The groups are shells around one centre, one inside the other: the same stretched ball of 6 dimensions in 7 sizes.
Some rows, each with its group after it:
[-46 -20   5  55  50   3  20  22 -33  -2 -59  -5 -58  52  16 -12 -23 -53]
Q
[ 28 -10   4  37  66  18 -28   5   1 -22  23 -19 -18  85 -18  -4   1 -32]
L
[ 28  10  -4  35  49  16 -40   6   5 -10  43 -30 -31  84 -19  11  -4 -21]
B
[-34 -20   7  57  77   2   7  19 -14 -12 -32   4 -43  49 -10 -10 -22 -27]
M
[  2  -2  -5  49  59 -21 -14  19  27  -6  36   7 -64  50 -35 -11   4 -23]
Q
[ 22  -6   9  52  86 -24 -52  19  15 -25  37  -7 -41  76 -50   2   4  -4]
N
[ 22  23  -7  39  60  31 -49   6  18  -6  59 -33 -17  83 -22  24 -20   7]
Z
[  7 -13  12  44  93   5 -33   5 -19 -29   6 -14 -23  62 -41   9 -13  -2]
M
[-24   6  -7  44  65  27   1   6   0  -1  12  -6 -35  39 -18  10 -32  -2]
N
[ 16   3 -10  29  46  40  -6  -2   8  -6  31 -19 -22  68  -4  -1 -10 -33]
U
[ 26   1   4  39  61  11 -43   8  -4 -18  28 -29 -26  88 -21   8  -4 -21]
B
[ 23  13   0  41  43  -4 -57  15  -9  -9  31 -39 -47  92 -19  19  -4 -20]
L
[  0 -15  11  56  76 -52 -38  25  -9 -21   6   0 -75  57 -52  -2   8 -19]
Z
[-37 -11  -5  49  71  -2  21  11   1  -2  -3  17 -60  16 -30  -8 -20 -15]
M
[-16 -26  12  52  71 -26  -9  19 -28 -20 -29   0 -62  52 -27 -10  -2 -38]
B
[ 20  -5  12  50  73 -18 -58  19 -10 -24  16 -25 -40  90 -33   9   0 -16]
N
[ 17   3  -1  39  59  32 -26   7   7 -12  26 -24 -15  85  -6   4 -13 -23]
N
[ 15   6  -7  41  40  15 -20  14  19  -2  32 -18 -38  81  -2  -4  -3 -37]
M
[ -6  13 -18  27  38  53  10  -6   1   6  28 -19 -28  46  -1  10 -27 -21]
L
[ 11  13 -13  30  35  45  -9   0   8   2  34 -27 -24  72   4   7 -17 -29]
L
[-11   9  -4  47  35  -9 -25  20 -13   3   5 -24 -67  66  -8  11 -13 -28]
U
[ -2  17  -5  53  61  -6 -39  21  23  -1  43 -12 -50  65 -30  13 -16   4]
M
[ 20  -3  -3  37  59  -4 -24   7   8 -14  37 -10 -46  61 -35  -1   5 -24]
B
[ 18 -13  13  47  59 -10 -44  19 -21 -22  -6 -28 -39  98 -11  -1   3 -42]
Z
[-14 -18   6  42  85   9  -2   2 -24 -21 -10  -2 -34  39 -34   2 -18 -12]
U
[-11   9  -8  48  47   7 -13  18  15   4  22 -10 -50  61  -8   2 -16 -21]
B
[-22   4 -17  37  52  16  23   3  15   6  28  10 -56  16 -26  -2 -19 -14]
Q
[  0   0   7  49  58 -13 -42  19 -22 -13   1 -27 -53  78 -21  13  -9 -21]
B
[-30  -1 -15  40  58  34  33   3  16   5  13  11 -39  21 -11  -7 -27 -18]
L
[-16 -17   7  50  75 -26 -13  15 -21 -17 -10   1 -64  40 -41  -1  -6 -19]
U
[-13 -13  -9  29  75  53  34 -12   1 -10  10   7 -13  23 -19  -8 -25 -18]
N
[ 27  -7   2  35  94  17 -27  -4  14 -27  50  -4 -14  55 -54   3  -5   5]
N
[-23   2  -9  49  74  -3   4  11  21  -1  29  15 -56  21 -42   0 -19   3]
Q
[ -3 -18  16  58  55 -44 -41  32 -32 -18 -29 -20 -72  87 -15  -4   6 -49]
Q
[-12 -30   7  39  77  -8   8   4 -33 -23 -22   4 -52  33 -36 -10  -3 -35]
Z
[ 15  -8  -2  37  56  -7 -16   8   2 -14  25  -7 -51  58 -30  -7   6 -33]
U
[-16 -29   9  51  58  -6   7  21 -19 -15 -39  -2 -49  67   4 -23  -2 -62]
M
[-16   2   3  60  41 -30 -32  34  -8   0  -7 -17 -76  77  -6   2  -8 -35]
Z
[ 23 -15  -2  27  60  18  -4  -4  -4 -19  23  -9 -31  57 -26 -10   5 -39]
Q
[-35  -1  -6  53  34   6  10  25  -5  10 -21  -9 -61  59  17  -7 -21 -46]
Q
[-17 -20   2  34  79  27  16  -6 -28 -18 -14  -1 -27  30 -26  -1 -21 -20]
L
[  2  -8   7  53  62  -5 -29  22  -3 -14   0 -16 -41  84  -9  -4  -6 -33]
U
[-35 -12  -8  43  71  20  33   4   2  -3  -3  17 -44  15 -22  -9 -25 -17]
N
[-24 -27   8  50  58 -11   9  19 -29 -13 -43  -1 -58  55  -4 -17  -6 -55]
B
[-16  -4 -13  33  41  20  23   2  -5   3   6  -2 -53  32  -9  -6 -13 -38]
U
[ -7 -12  15  59  73 -30 -43  27 -23 -20 -16 -17 -56  78 -25   5  -7 -22]
M
[ 14  21 -15  33  37  35 -22   4  20   5  52 -26 -31  71  -6  12 -16 -17]
L
[ -9 -35   9  48  78 -22   8  14 -15 -24 -21  14 -56  42 -32 -24   6 -46]
Z
[ -2  11  -9  34  23  11 -16   9 -21   4   8 -32 -59  66   0  13 -12 -38]
Z

New rows. What belongs after each?
[-13  21 -20  33  43  54   6  -2  14  11  36 -17 -26  45  -2  14 -35  -6]
Q
[ 34  13  -9  36  63   8 -39   4  35 -11  77 -12 -33  66 -44   7   1  -1]
M
[  4   8   1  50  92   0 -42  11  18 -16  47  -6 -32  54 -53  17 -19  24]
Z
[ 35  -6   9  42  68 -15 -54  13  -3 -25  31 -23 -39  88 -37   4  10 -23]
L
[ 10 -21  10  46  69 -17 -22  15 -13 -23  -3  -8 -48  70 -27 -11   7 -40]
B
[  4 -21  -7  29  68  31  28  -6  10 -15  17  11 -25  36 -21 -22  -3 -39]
Q
[ 12   1 -11  32  31  34   0   5   7  -1  21 -20 -32  75  10  -8  -5 -51]
Q
[ 21  15  -1  37  44  23 -48   9 -11  -8  27 -44 -27  95  -5  21 -14 -20]
Q
[ 24   7  -3  35  57  -5 -41   5  -2 -13  44 -23 -48  64 -42  14   0 -11]
N
[ 10 -22   0  32  64  34  14  -2  -2 -19   1  -3 -17  60  -6 -20  -3 -49]
Z
[-22  -2   2  50  43   7 -12  20 -24  -2 -24 -23 -50  72   9   4 -20 -38]
L
[ 14  11  -5  44  58  24 -31  12  23  -6  41 -20 -22  82 -11   6 -14 -12]
L
[ 14  10   2  52  67 -17 -53  20  15 -11  43 -17 -49  76 -38  12  -5  -1]
B
[-24 -13   3  41  72  22   6   3 -30 -13 -21  -9 -33  41 -16   4 -26 -20]
N
[ 12  -9   4  49  71   3 -24  16  17 -16  22  -6 -31  77 -19 -10  -2 -26]
N
[ 21  -1  -9  29  78  36  -5  -9  27 -15  57   0 -13  44 -40  -1 -10  -3]
N
[-21  -9 -11  31  59  59  37  -7  -4  -3  -3  -1 -15  34   3  -7 -30 -30]
N
[ 40  -5  -2  29  88  29 -26  -9  23 -27  62  -7  -4  62 -48   0  -1  -2]
Q
[ 11 -31  12  48  86 -11 -12  13   0 -30  -1   6 -33  66 -31 -22   8 -38]
Q
[ 10   5   3  41  67  11 -40   7 -15 -16  20 -28 -31  73 -27  19 -16  -5]
U
[-34   1  -9  45  40  14  15  14 -11   8 -12  -7 -59  41   3   0 -25 -33]
U
[ 21  15  -4  33  62  25 -42  -1  -2 -12  46 -32 -23  71 -30  24 -16   2]
N
[-13 -13   9  55  95 -31 -24  16  -5 -21  10   9 -57  36 -60   3  -9   5]
Q
[-23 -10  -9  27  50  47  32  -8 -29  -4 -17 -10 -31  32   0  -1 -26 -36]
M
[ 23   8   4  45  73 -12 -58  12   3 -18  44 -23 -41  75 -47  18  -4   4]
B
[ 12  10  -7  32  50  49 -19  -1  -2  -6  27 -32 -11  78   1  13 -22 -20]
M
[-24   4 -11  43  68   8   6   5   8   0  25   7 -53  19 -39   7 -24   3]
Z
[ -7 -25   8  48  59 -36  -7  19 -22 -17 -19   2 -74  52 -28 -16  10 -50]
Z
[-23 -17  -2  50  61 -10  14  18   5  -6  -8  13 -61  40 -17 -19  -6 -39]
U
[ 21  13 -10  25  57  31 -26  -9  -3  -9  51 -26 -27  53 -35  21 -14  -1]
Z
[-32 -36   7  44  93  21  34   1 -23 -22 -37  17 -26  24 -22 -18 -21 -29]
Q
[ 18  15  -4  40  43   5 -45  13   1  -5  37 -33 -44  83 -17  16  -8 -18]
B
[-12 -10   1  48  58 -25  -9  18  -9  -8   1   1 -72  44 -32  -5  -1 -30]
B
[ -9  -4  -2  49  87  -4 -11  11  21 -12  33  12 -44  35 -49   0 -14   6]
N
[ -4 -29  15  45  80   6 -10   9 -36 -28 -33 -12 -28  68 -15  -7  -9 -38]
Z
[ 16  -6  10  53  65 -27 -50  24  -2 -19  15 -18 -51  88 -28   1   5 -26]
U
[ 10   0   8  51  72  -7 -48  18  -5 -18  17 -22 -37  82 -28  11  -9 -10]
B
[-46 -21  -5  39  62  30  49   1 -25  -2 -37  10 -43  15  -3 -12 -29 -37]
M
[ 14   5  -8  40  69   4 -19   6  28  -9  55   0 -40  49 -42   1  -5  -4]
B
[ -5  12  -4  49  66  -2 -30  15  12  -4  35 -10 -49  54 -35  14 -18   5]
B
[-20 -22   9  58  86 -40 -10  23  -6 -19  -9  15 -69  37 -47 -11  -2 -18]
Z
[ -1  -5  -2  38  52 -14 -16   8 -19 -10   9 -12 -65  46 -34   5  -2 -27]
L
[-11  -4  -2  52  55  12  -5  21  15  -3   4  -6 -38  71   3 -10 -14 -34]
Z
[ -5   8   0  56  63   1 -32  23  18  -4  23 -13 -41  75 -14   5 -17 -10]
Z
[-17 -26   7  54  70 -24   5  22  -4 -15 -18  12 -61  48 -22 -22   1 -43]
N
[ 20 -10   8  49 105  -6 -36   9  24 -29  45   5 -23  59 -59  -2  -3   9]
Z
